The rows are grouped in 3 ways, from coarse to fine. Each group lies inside one group of the grouping before and may be the whole of it. The rows also spread widely along 11 directions, which tell nothing about the answers.
In the rows, zero is written as 128.
Known rows, each followed by its group in each grouping:
[141  82 148 161 130  97  98 133 127 164 131 117 103 136 149 149 138 156
 110 115 178 190  74 134 135 104 104 124 154 127 122 185 126 106 127 135
 101 195] => did Zonu q_518
[111 145 107 139 136 125 131  89 117 143 164 136 129 137 129 171 142 113
  97 155 109  79 135 147 120 111 155 125 128 133 173 124 130 114 152 144
 143 133] => Gad muma q_103
[201 127 112 175 139 130 156 150 105 144 119 167 113  94 128 122 106  84
 127 114 133 152 156 180 137 162 122 158 150  74 109 177  78  98 182 141
  70 110] => gisak liton q_987
[173 113 145 134 143 119 157 130 138 100 124 118 120 128 147 150 104  99
 109 118 148 153 156 170  69 137  94 149 129 117 131 130  70 144 152 149
  95 106] => Gad muma q_223
[125  96 126 140 134 166 143 110 136  90 117  92 123 135 145 138 121 130
 137 106 126 136 135 176 111 107 135  61 135  93 143  92  54 126 162 173
 111 108] => did Ratis q_245
[158 168 131 124 104 111 119 155  82 180 154 189 147  79 167 122  96  85
 133 156 158  97 173 124 147 120  97 147 122 107 105 123 150  90 155 167
 141 150] => gisak domas q_776
[134 124 111 111 140 145 144 117 124  82 112  81 174 121 143 123 100  94
 135 124 145 114 158 144  50 107  76  91  97 119 144  69  87 166 139 152
 154  81] => gisak Kun q_215
[156 120 136 151 117  97  87 169 117 175 129 154 142  89 155 106 129 152
 130 124 183 184 110 129 155 130 102 140 159 110  86 163 128 104 134 144
 105 173] => did Tomil q_884
[155 116 132 166 163  75 140 169 148 116 139 151  85 130 101 165 165 188
 103 113 112 175 133 152 125 180 156 194 181 142 126 175 108 112 138 138
 106 126] => did Zonu q_445
[147 172 185  73 130 121 125 131 134 164 149 163 132  99 160 145  96  86
  69 148 160  98 182 107 126 117 118 169 125 140 128 116 155 120 171 163
 162 163] => Gad lidek q_434
[157 154 143 140 159 140 119 119 130 152 148  92  97 121 124 151 105  74
 103 125 155 129 132 143 134 133 115 129 152  99 154 165 122 127 201 133
 132 167] => did Ratis q_161
[116  89 149 138 157 117 139 119 145 107 116  93  85 166 110 162 149 170
  96 108 131 149 107 134 112  97 129 106 140 133 140 140 107 124 140 148
 132 137] => Gad muma q_966
[126  94 126 128 145 122 131 108 131 144 101 219 167 115 131 128 170 182
  49 124 101 120 118 141 144 116 199 174 145 166 132 179 141  98 136 123
 119 131] => Gad lidek q_583
[143  98  95 164 111  97 139 136 107 150 184 128  66 130 122 204 147 123
 109 152 141 137 147 132 109 143 125 161 159 100 156 115  84  94  76 137
  79 133] => gisak domas q_304
[147 100 161 144 159 105 130 115 151 113 134  84  78 158 119 172 126 131
 102 107 156 157 108 156  83 127 115 127 136 131 160 171 110 142 160 144
 133 152] => gisak Kun q_812
[136 181 167  79 181 143 147 133 142 133 109 163 134 105 100 116 121 127
  57 125 108  69 184  97 153 135 160 159 134 147 124 132 174 119 205 149
 210 123] => gisak liton q_777
[ 96 148 105 142 137 112 113 143 105 142 157  94 118 131 114 156 143 150
 144 147 132 108 130  98 141  96 114  96 139 120 139  96 147 103 136 153
 173 146] => did Tomil q_737
[155 143 168  74 138 127 107 122 167 180 163 157 126  78 149 150 126 108
  23 147 178 131 157  99 128 161 150 207 171 145 146 134 137 134 123 116
 131 175] => did Tomil q_768
[122 117 111 160 137  82 106 156 124 100 120 117 165 134 127 115 141 187
 163 114 138 150 109 152  88 121  92 106 120 138 118 127 125 143 128 154
 162 113] => gisak domas q_87
[112 120 122 121 146 176  91 124 155 154  83 103 152  94 107  79 153 168
  80 107 135 152 104 110 194 106 167  71 174  95 112 126 118 128 158 123
 141 150] => did Zeram q_174
[ 95 104  94 131 143 147 140 133  90 116  95  81 149 136 119 130 129 141
 136 130 131 120 126  80 127  50  80  67 118 120 116  77 127 109 120 139
 161 117] => did Zonu q_445
[115 128 109  97  95 132 101 140 130 157 133 189 184  69 151 102 149 164
  92 147 137 111 160 117 147 132 157 130 144 120 109  70 118 113  89 153
 139 120] => gisak domas q_304
[112 166 131 152 153  81 120 138  97 138 145 122 128 154 119 151 133 141
 144 142 121  94 123 122 123  91  99 119 113 153 133 153 184 109 183 158
 190 150] => Gad muma q_223
[110 135 166 113 153 131 144 142 129 152 128 160  67 130 109 162 151 173
  81 125 104 104 152  94 199 106 181 131 164 132 119 135 154  69 170 171
 162 164] => did Zonu q_518
[113 143 126 118 116 117  94 126  91 203 137 180 159  95 147 114 133 134
  96 158 151  93 124  81 176  83 127 125 124 133 110 136 190  79 136 141
 170 177] => gisak liton q_987
[145 130 136 129 167 132 156 103 118 136 144 115  97 141 122 187 117  86
  78 136 130 104 140 122 113 110 123 156 139 138 169 155 135 115 168 126
 139 148] => did Zonu q_445
[129  98  95 111  98 142 107 115 141 139 138 137 173  81 151 120 139 132
  86 142 155 134 144 135 102 133 133 120 144 104 138  65  73 143  71 130
 103 109] => gisak domas q_87
[ 95 143 131 113 151 100 132 140 131 110 142 162 153 127 130 147 161 200
 107 139  96  94 151 110 125 119 166 149 135 177 137 100 155 115 131 165
 189 117] => did Zeram q_174
[133 154 155 106 173 119 117 139 130 151 131 118 123 119 114 141 126 123
  72 135 148 116 141  83 131 122 114 168 147 153 134 151 173 125 167 119
 180 164] => did Ratis q_161
[110  77 123 118 160 191 139  50 143 113 115  51 117 156 125 169 124  97
  68 115 147 114  94 132 102  65 134  62 132 115 193 120  87 144 146 116
 133 143] => did Tomil q_768
[102 153 144 139 122  97 105 136 104 157 159 130  98 137 131 153 134 150
 145 141 135  99 127 122 154  95 130  93 123 127 134 130 166  89 164 187
 179 170] => gisak Kun q_215
[148 139 158 141 149  64  89 161 158 126 135 143 145 121 128 120 145 186
 118 112 152 162 112 158 100 165 117 165 143 156 123 177 151 151 151 147
 165 152] => gisak domas q_304
[122 144 119 123 165  91 115 163 148  99 117  68 146 134  88 126 143 159
 110 121 138 152 141 103  76 133  83 145 139 143 126 103 132 168 126 121
 173 107] => Gad lidek q_583
[ 88 131 169  89 144 114  93 129 169 142 136  93  94 131 102 143 159 188
  71 125 145 125 125  86 142 115 154 106 152 141 139 104 154 134 129 155
 195 167] => gisak Kun q_215
[153 164 135 138 163 100 144 129  96 154 161 104  93 139 112 176 101  67
 109 148 149  93 153 100 104 116  78 164 119 130 152 155 166 111 175 129
 169 153] => gisak liton q_987

New rows. What belongs after each?
[144 136 135 154 146 132 107 104 148 127 137 102 117 134 122 138 124 118
 122 110 136 128 108 192 124 136 139  89 141 100 163 164 108 144 195 153
 141 148] => gisak domas q_304
[108 118 141  95 155  92  93 157 174 104 123  71 160 119 116 122 154 195
  91 123 170 169 123  81  76 133  92 143 150 163 123  82 133 178  85 123
 183 130] => did Tomil q_884
[140 128 164 143 150  86  81 154 157 139 116 120 129 126 118 109 143 185
 116 100 160 170  92 145 130 138 114 125 149 136 114 184 153 144 166 145
 166 171] => gisak domas q_304
[111 116  97 142 141 151 142  98  97 142 119 139 136 131 116 141 139 125
 104 138 108  83 127 120 148  81 148  93 122 115 146 123 132  91 150 138
 149 123] => gisak liton q_987
[145 113 138 147 162 147 137 131 111 136 104  61  86 143 113 146 104  96
 118 108 159 154 112 112 141  80  77  88 142  93 125 153 116 114 179 132
 128 160] => did Zonu q_445
[125 129 105 136 150 104 110 135 117 123 115  90 177 124 119 112 127 134
 126 129 153 133 116 107  82 107  68 119 113 140 127 120 146 150 129 120
 176 122] => gisak liton q_987
[116 132 130 119 188 163 138  97 144 143  99  92  97 139  65 146 152 123
  37 122 109 103 125  95 158 102 161 125 157 122 153 158 143 125 178  97
 158 141] => Gad muma q_103
[148 112 122 150 153 109  83 107 174 152 116 151 174 108 121 105 169 168
  60 114 139 170  75 177 116 162 167 162 166 147 144 206 126 158 149  95
 109 148] => Gad muma q_966
[137 163 153 105 149 150 143 140 112 148 133 112  98 112 127 146  98  86
 108 136 148  97 174  96 158 102 110 116 140 101 123 109 136 102 187 160
 164 149] => did Tomil q_884
[133 105 128 128 163 166 138  79 154 126 106 121 122 129 105 136 143 126
  59 111 114 113 119 151 134 121 176 109 145 114 163 151 102 131 171 123
 133 126] => gisak liton q_987
[145 147 105 151 149 114 147 121  90 116 148  86 136 142 131 156  95  69
 152 142 143  99 148 135  70 104  58 116  97 117 153 116 124 131 163 144
 159 113] => gisak liton q_987
[104 143  96 118 146 132  91 141 138 125 110 124 209  92 123  84 154 173
 111 131 126 125 129 113 124 126 131 114 142 142 119  94 137 147 130 124
 176 113] => did Ratis q_161
[ 93 167 101 132  89 124  85 117  76 218 171 166 148  99 153 132 136 114
 123 178 141  72 126  99 194  70 134  91 127 109 124 110 178  67 142 158
 154 182] => Gad muma q_966
[124 103 100 166 140  83 154 141  85 105 147 161 143 146 146 172 144 167
 151 141 117 120 130 140  87 107 114 152 119 161 137 132 126  95 113 158
 132 110] => did Tomil q_884
[125  45 120 124 150 164 141  83 153  91  84 125 171 130 148 131 148 167
  74 104 135 153  97 153  87  94 153 104 135 142 153 129  71 142 112 121
 105 109] => did Tomil q_737
[155 137 165 141 157 134 128 145 158 124 138  77  55 131 110 154 115 121
 116 100 154 166 134 154 144 146 127 111 173  83 135 150  88 127 192 161
 122 155] => did Tomil q_768
[118 112  73 160 114  81 106 159  93 132 155 109 172 116 148 139 141 156
 161 150 163 156 116 113  79 112  65 133 130 137 122  95 119 124  68 131
 128 122] => did Tomil q_768
[152 122 146 127 142 112 135 142 122 121 109 123 144 124 145 125 110 121
 115 122 155 147 141 133  95 107  80 134 120 131 108 131 116 133 151 145
 131 126] => Gad muma q_223
[127  91 150 112 146 181 140  95 145 124  91 124 104 128 118 134 130 135
  70 102 127 117 129 140 156  93 166  79 144  99 140 131  95 115 166 149
 132 137] => gisak domas q_304
[139 126 160 109 181 146 121 135 171 119  74 134 133 113  86  95 144 173
  62  88 123 138 126 128 152 135 162 129 158 130 117 168 138 144 187 125
 170 132] => gisak domas q_87
[134 176 127 116 165 123 133 161 123 141 121  90 112 116  83 130 124 108
  99 137 131 113 171  81 137 121  95 140 147 112 111 109 147 127 167 126
 171 123] => Gad muma q_223
[143 172 130 106 160 115 128 159 131 148 155  71 100 109 102 157 113  85
  90 147 157 124 175  69 111 139  77 168 156 119 134  97 142 138 137 120
 162 143] => did Zonu q_518
[145 155 158 105 164 121 139  96 157 128 175  97 101 138 135 192 112  79
  70 141 141 102 154 139  80 145 126 167 140 147 191 132 128 150 169 138
 156 153] => did Zonu q_518
[110 119  96 175 148  82 146 138  89 112 142 131 123 164 114 168 152 167
 149 138 103 112 119 137  99  95 110 129 117 151 137 140 139  99 133 151
 146 113] => Gad muma q_966
[151 101 131 157 160  70 134 193 135 104 109  93 101 142  90 145 145 176
 118 108 151 204 129 110  84 140  74 174 155 134  98 146 108 136 108 123
 113 118] => Gad lidek q_434
[132 143 113 151 113 100 126 151  93 161 156 200 142 101 159 142 138 150
 141 148 118 113 147 142 158 125 146 147 141 130 113 134 142  72 142 173
 125 144] => did Zonu q_518
[133 103 126 109 136 113 159 138 112 125 134 138 110 121 125 171 134 131
  82 143 138 118 170  88  90 117 114 170 130 143 132  96 115 110  86 138
 129 111] => gisak Kun q_215
[ 92 141 124  79 120 123 129 125 137 120 149 131 157 112 140 146 142 148
  84 161 127  88 180  92  97 111 130 133 123 149 137  32 121 136  90 157
 168 103] => Gad muma q_103
[166 110 163 111 122 168 131  98 137 172 134 172 112  89 172 141 106  86
  65 126 163 130 144 155 164 122 165 134 157  95 137 152  92  97 171 152
  85 170] => did Tomil q_884
[127 110 159 117 156 143  96  95 166 146  94 123 151 125 128 105 142 153
  61 106 148 145  85 146 138 103 150 106 144 136 135 177 137 145 176 123
 144 165] => Gad muma q_966
[103 154 129 106 176 133 122  99 152 119 125  94 149 141  95 140 146 136
  69 135 113  87 128 114 105 110 140 126 130 156 165 123 157 156 168 120
 196 126] => Gad muma q_966
[138 170 149 117 161 119 117 169 143 111 122  44 114 123 111 122 101 113
 144 115 159 150 153 110 114 126  62  97 140 104 114  94 124 155 181 157
 180 135] => did Zonu q_445
[149 169 135 109 160 136  95 146 150 169 113  97 134  86  90  92 124 107
  73 125 158 136 143  91 154 146 113 137 159  99 113 136 148 144 170 108
 168 149] => gisak liton q_987
[113 144 100 145 142 137 120  87 136 144 173  81  84 139  93 184 147 101
  94 144 115  90 128 146 124 132 165 106 151 103 197 124 114 127 155 135
 142 139] => gisak Kun q_215
[140 121 123 160 155 108 136 120 113 153 129 174 115 130 111 148 150 149
  94 126 111 115 117 142 148 126 162 155 142 138 138 191 149  90 166 134
 137 145] => gisak liton q_987
[ 97 115  94 156 136 131 159  92  98 129 163 157 105 151 128 198 158 147
 113 149  76  71 134 146 142  97 185 114 137 137 176 119 121  75 141 163
 133 125] => did Zonu q_518
[135  91 113 136 138 111 118 140 152 141 144 143 119 107 118 153 173 175
  65 132 135 165 130 122 117 165 164 183 182 137 137 129  96 119  82 111
  91 130] => did Ratis q_245
[176 120 150 116 152 151 115 126 158 171 114 121 112  85 125 125 119  93
  45 116 169 171 130 123 150 150 131 164 181 100 126 168 106 134 158 103
  93 165] => did Zonu q_445
[163 146 142 104 132 139 115 152 138 154 136 106 131  80 143 123 100  86
  97 134 183 150 163 108 123 139  91 145 155  94 117 103 104 134 141 133
 123 144] => did Tomil q_737
[149  86 141 154 119  75 106 155 107 159 119 170 145 114 160 120 134 169
 122 124 174 176 101 123 118 109  90 153 128 143  92 171 141  99 107 143
 116 162] => gisak liton q_987
[104  73  98 152 149 112 114  78 129 146 133 122 134 151 110 166 175 169
  63 135 128 125  74 118 107  98 154 132 137 157 174 163 139 119  97  98
 134 150] => gisak liton q_987
[142 178 141 104 107 103 122 161 107 149 181 152 150  87 182 143  97 101
 137 163 158 107 192 114 115 134  96 156 126 127 119  70 131 115 134 182
 150 137] => did Zeram q_174
[111  99  86 141 114 143 107  89 127 160 146 148 141 108 127 146 161 144
  80 143 125 109 111 141 143 116 175 110 151 111 162 119 107 110 103 123
 112 138] => gisak domas q_87
[127  91 148 107 130 137 139 124 124 142 103 176 133 111 142 126 139 161
  76 123 136 124 141 106 148  97 149 128 132 132 107 121 123  92 123 153
 135 135] => gisak liton q_987
[154 140 155 141 134  91 113 128 159 147 181 137  95 122 148 174 133 130
 101 132 147 148 132 171 114 170 148 168 165 130 159 156 112 128 155 157
 114 167] => did Zonu q_518
[130 192 163  71 159 133 121 116 145 150 149 148 144 104 121 141 114  97
  60 147 130  56 179 103 126 136 143 163 129 151 156 119 181 139 185 143
 215 147] => gisak domas q_304
[132 138 109 168 157 118 159 125 109 106 151  87  66 158  90 185 131 113
 141 126 103 105 146 156 109 127 131 111 135 105 166 135 104 111 174 158
 139 111] => gisak Kun q_215
[132  72 155 126 131  91 137 137 126 128 124 152 111 136 145 156 141 179
  93 122 156 156 126 110 103 106 114 152 130 152 115 132 119 104  93 152
 125 142] => gisak liton q_987
[108 131  74 127 155 171 122 126 106 120  71 147 235  92 122  66 145 151
 117 124 102  99 130 118 139  93 136  92 125 133 109 107 137 125 158 118
 167  88] => did Ratis q_245
[137 130 152 139 111 145 107 123 133 164 129 141 107 111 151 117 121 128
 119 118 149 142 121 169 179 108 149  76 149  79 111 142 100  98 183 178
 105 164] => Gad muma q_966
[123 131 141 129 126  76  96 132 136 140 140 170 175 119 158 124 148 177
 108 138 142 133 114 145 102 124 126 151 125 171 122 144 152 131 130 150
 151 147] => Gad muma q_223
[150 104 175  93 151 123 142 156 140 123  78 157 140 109 135 111 122 151
  66 106 154 158 154 101 119 109 111 164 136 143  89 138 126 123 139 139
 132 130] => Gad lidek q_583
[ 91 153  82 127 128 142 109  87 115 160 161 116 152 121 117 151 151 112
  89 167 115  70 132 115 135 100 151 105 133 123 170  92 139 120 130 126
 156 134] => Gad muma q_103
[ 69 136 127 129 131  95 102 117 155 132 182 126  80 151  93 186 189 213
  98 143  95  89 127 126 151 133 202 109 159 142 174  96 143 109 117 172
 185 148] => gisak domas q_304
[132 150 200 100 141  85 105 157 152 156 134 175 112 119 136 135 135 175
  78 124 148 138 143 114 152 129 147 169 147 161 106 161 172 110 170 170
 169 181] => Gad lidek q_434
[133 141 154 107 129 128 107 109 162 170 170 170 108  96 142 157 148 140
  58 141 139 116 143 141 164 158 200 159 176 127 156 138 124 110 151 152
 129 170] => did Tomil q_884
[115 130 119 128 160 141 113 102 177 126 151  56  88 135  87 169 156 134
  70 124 123 136 121 135 129 147 165 111 179 109 180 113  96 152 147 122
 138 142] => did Zonu q_445
[118 108 170  84 142 135 110 138 171 123  81 142 152 107 126  94 147 190
  61 103 141 155 135 112 142 112 153 121 149 138 100 114 122 138 139 148
 152 135] => Gad lidek q_583
[123 105  87 145 135 102 120 112  95 152 129 193 212 110 161 133 153 153
  98 151 125 113 105 124 101 103 128 172 122 181 139 156 162 108 104 112
 135 134] => did Zonu q_518
[127 113 107 143 108 119 113 149  65 176 100 204 184  93 157  94 126 150
 133 138 147 114 121 104 167  68 104 115 114 126  81 144 165  71 126 145
 141 148] => gisak domas q_87
[100 127  90 151 117 156  96  90 116 207 155 158 112 105 120 151 170 137
  76 151 110  98 102 124 218 104 207  99 177  98 156 146 140  68 144 129
 114 181] => did Zonu q_518
[127  98 122 145 132  98 112 112 161 123 149 157 126 124 128 152 172 189
  89 123 118 144 113 175 104 162 189 147 154 145 158 147 101 130 116 146
 117 127] => gisak Kun q_812
[154 178 134 133 155  67 138 189 133 116 151 133 118 116 104 144 133 144
 124 139 124 134 186 123  94 173  98 196 147 141 110 117 133 134 146 149
 154 103] => Gad muma q_223
[132 154 168  81 116 122 128 118 114 162 145 175 153 102 179 139 100  96
  86 157 157  84 171 108 122  93 110 145 109 147 122 102 154 110 152 168
 160 155] => Gad muma q_223
[132 134 113 112 128 116 122 104 129 156 159 145 152 109 142 159 137 105
  64 163 140 102 148 117  94 127 129 171 135 145 155 110 127 131 107 117
 125 132] => Gad muma q_223
[102  86  98 153 123 147 108 101 128 151 134 145 133 120 133 140 172 174
  95 129 116 132  99 146 159 110 188  97 163 117 148 131 101  94 120 136
 102 145] => did Ratis q_245
[125 148 107 110 134 185 110  70 137 175 146 110 126 102 113 143 128  68
  56 146 132  74 136 130 157 115 168  95 151  87 182 118 120 131 166 115
 143 152] => gisak domas q_776
[ 82  94 105 119 146 121 100  93 137 134 117  99 169 146 111 143 168 173
  65 138 133 122  88  93 101  75 132 113 128 166 160 120 150 142  96 103
 164 144] => Gad lidek q_434
[108 158  79 115 113 112 125 163 109 138 173 125 148  87 127 147 143 136
 128 170 131 103 189  86 119 139 117 145 150 114 126  28 111 114  79 150
 146  98] => did Tomil q_884
[191 145 184 130 177 136 154 150 156 111 119 131  86 117 124 138 101 102
  97  94 139 154 166 173 124 172 135 166 163 110 125 179  94 129 224 156
 116 133] => did Ratis q_245
[129 132 144 100 151 124  94 117 168 140 114 108 168 109 125 108 139 142
  62 125 158 144 116 118 102 127 118 140 143 146 133 132 137 167 137 113
 155 143] => Gad muma q_966
[132 113 126 139 142  77 144 180  92 116 117 133 131 132 123 135 129 168
 144 130 144 143 150  85  98 104  65 149 115 145  88 111 143 103 105 153
 158 113] => gisak liton q_987
[168 114 159 157 142  93 117 164 155 111 104 137 124 124 132 108 130 165
 129  89 149 198 117 186 116 151 120 137 152 114 100 179  94 136 175 160
 102 133] => Gad lidek q_583
[128 135  34 189 117 124  98 104  94 149 149 103 192 117 125 128 139  93
 147 152 127 123  99 171  98 113 108 100 128  98 163 131 106 136 132 107
 104 114] => Gad lidek q_434
[126 166 140 100 178 131 103 152 160 122  90 132 188  93 104  75 142 172
  92 111 127 126 137 112 143 140 141 134 152 147 108 135 162 153 185 130
 201 124] => did Tomil q_884
[145  89  66 185 136 116 169 130  93  87 123 144 149 135 127 145 138 142
 152 122 101 130 139 179  79 129 121 123 119 117 138 118  67 109 116 148
  93  62] => gisak liton q_777
[118 111 124 102 117 121 123  95 143 156 163 157 134 110 146 170 152 133
  44 160 138 110 146 118 108 130 162 169 145 146 160  99 111 123  85 127
 112 137] => Gad muma q_103
[117 104 115 114 125 206 143  79 124 137 121 105 117 114 143 145 116  90
  94 128 131  99 140 139 158  78 159  51 142  74 158  85  72 104 159 153
 112 131] => did Tomil q_737
[140 132 113 177 134  55 116 177 134 110 161 139 123 128 130 150 156 192
 160 124 123 172 126 170 102 172 124 159 157 140 124 139 109 123 126 165
 121 120] => did Zonu q_445
[ 93 104 158 105 172 145 131  96 141 140 134  81  66 159  97 189 149 147
  47 128 134 108 118  73 145  83 152 120 153 144 168 132 146 109 141 124
 169 176] => did Ratis q_161
[122 162 115 117 134 128  97 112 134 183 146 152 150  95 119 127 149 120
  62 156 130  98 136 114 156 130 159 149 155 128 141 133 153 119 147 117
 146 152] => Gad muma q_223
[149 159 130 101 141 150 119 121 114 153 119 162 203  79 167 100 102  92
  91 142 148 101 154 116 127 111 117 146 123 138 124 124 149 131 168 133
 157 136] => did Zeram q_174
[153  98 139 121 118 110 148 119  94 166 149 182 112 112 162 177 119 102
  77 151 159 115 151 109 107 108 118 183 123 143 136 146 130  87 104 140
 103 151] => gisak Kun q_215
[149 123  97 132 111 108 137 128  91 158 159 152 153 103 160 156 117  86
 104 165 157 118 156 118  85 115  85 171 122 126 132 105 111 112  91 127
  96 121] => Gad muma q_966
[117  91 100 137 106 133 104  84 135 160 163 103 122 120 141 160 144 117
  86 146 158 131 109 135 113 113 136 102 141 102 169 100  88 123  89 129
 103 148] => gisak liton q_987
[128 105 132 131 149 145 142  99 130 129 122 127 111 136 120 151 133 129
  84 119 125 110 128 137 130 107 151 108 132 121 152 135 112 111 154 144
 138 130] => gisak liton q_777
[109  75  95 146 130 154 135 106 105 133  96 113 135 139 119 139 146 143
  99 123 126 136 106 120 135  62 131  80 133 108 131 119  97 102 118 128
 104 126] => Gad lidek q_434
[123 166 112  95 128 171 107 159 129 160 110 116 157  62 116  81 124 119
 105 136 147 119 172  85 184 122 128  95 163  76  92  62 118 118 149 142
 154 124] => did Tomil q_884
[ 88 169 123 105 150 115  82 140 133 175 150  69 119 117  91 141 149 142
  86 152 149 111 125  48 160 103 111 116 159 132 137  98 187 127 132 119
 203 178] => did Zonu q_445
[133 121 138 143 134  92 146 138 113 123 144 185 124 130 141 152 139 169
 121 128 116 114 145 150 120 131 148 149 125 148 127 139 129  92 141 176
 142 121] => gisak liton q_777
[106 143 158  96 137 121 133 122 154 124 133 203 143 114 138 133 160 192
  74 134  93  90 162 143 150 134 206 147 141 160 129 113 136 107 156 179
 163 120] => Gad muma q_103
[135 101 139 150 130  53 156 174 111 105 153 151  92 154 132 189 143 178
 128 134 132 158 154 124  79 127 101 184 132 158 118 122 112 102  93 167
 115 118] => Gad lidek q_434
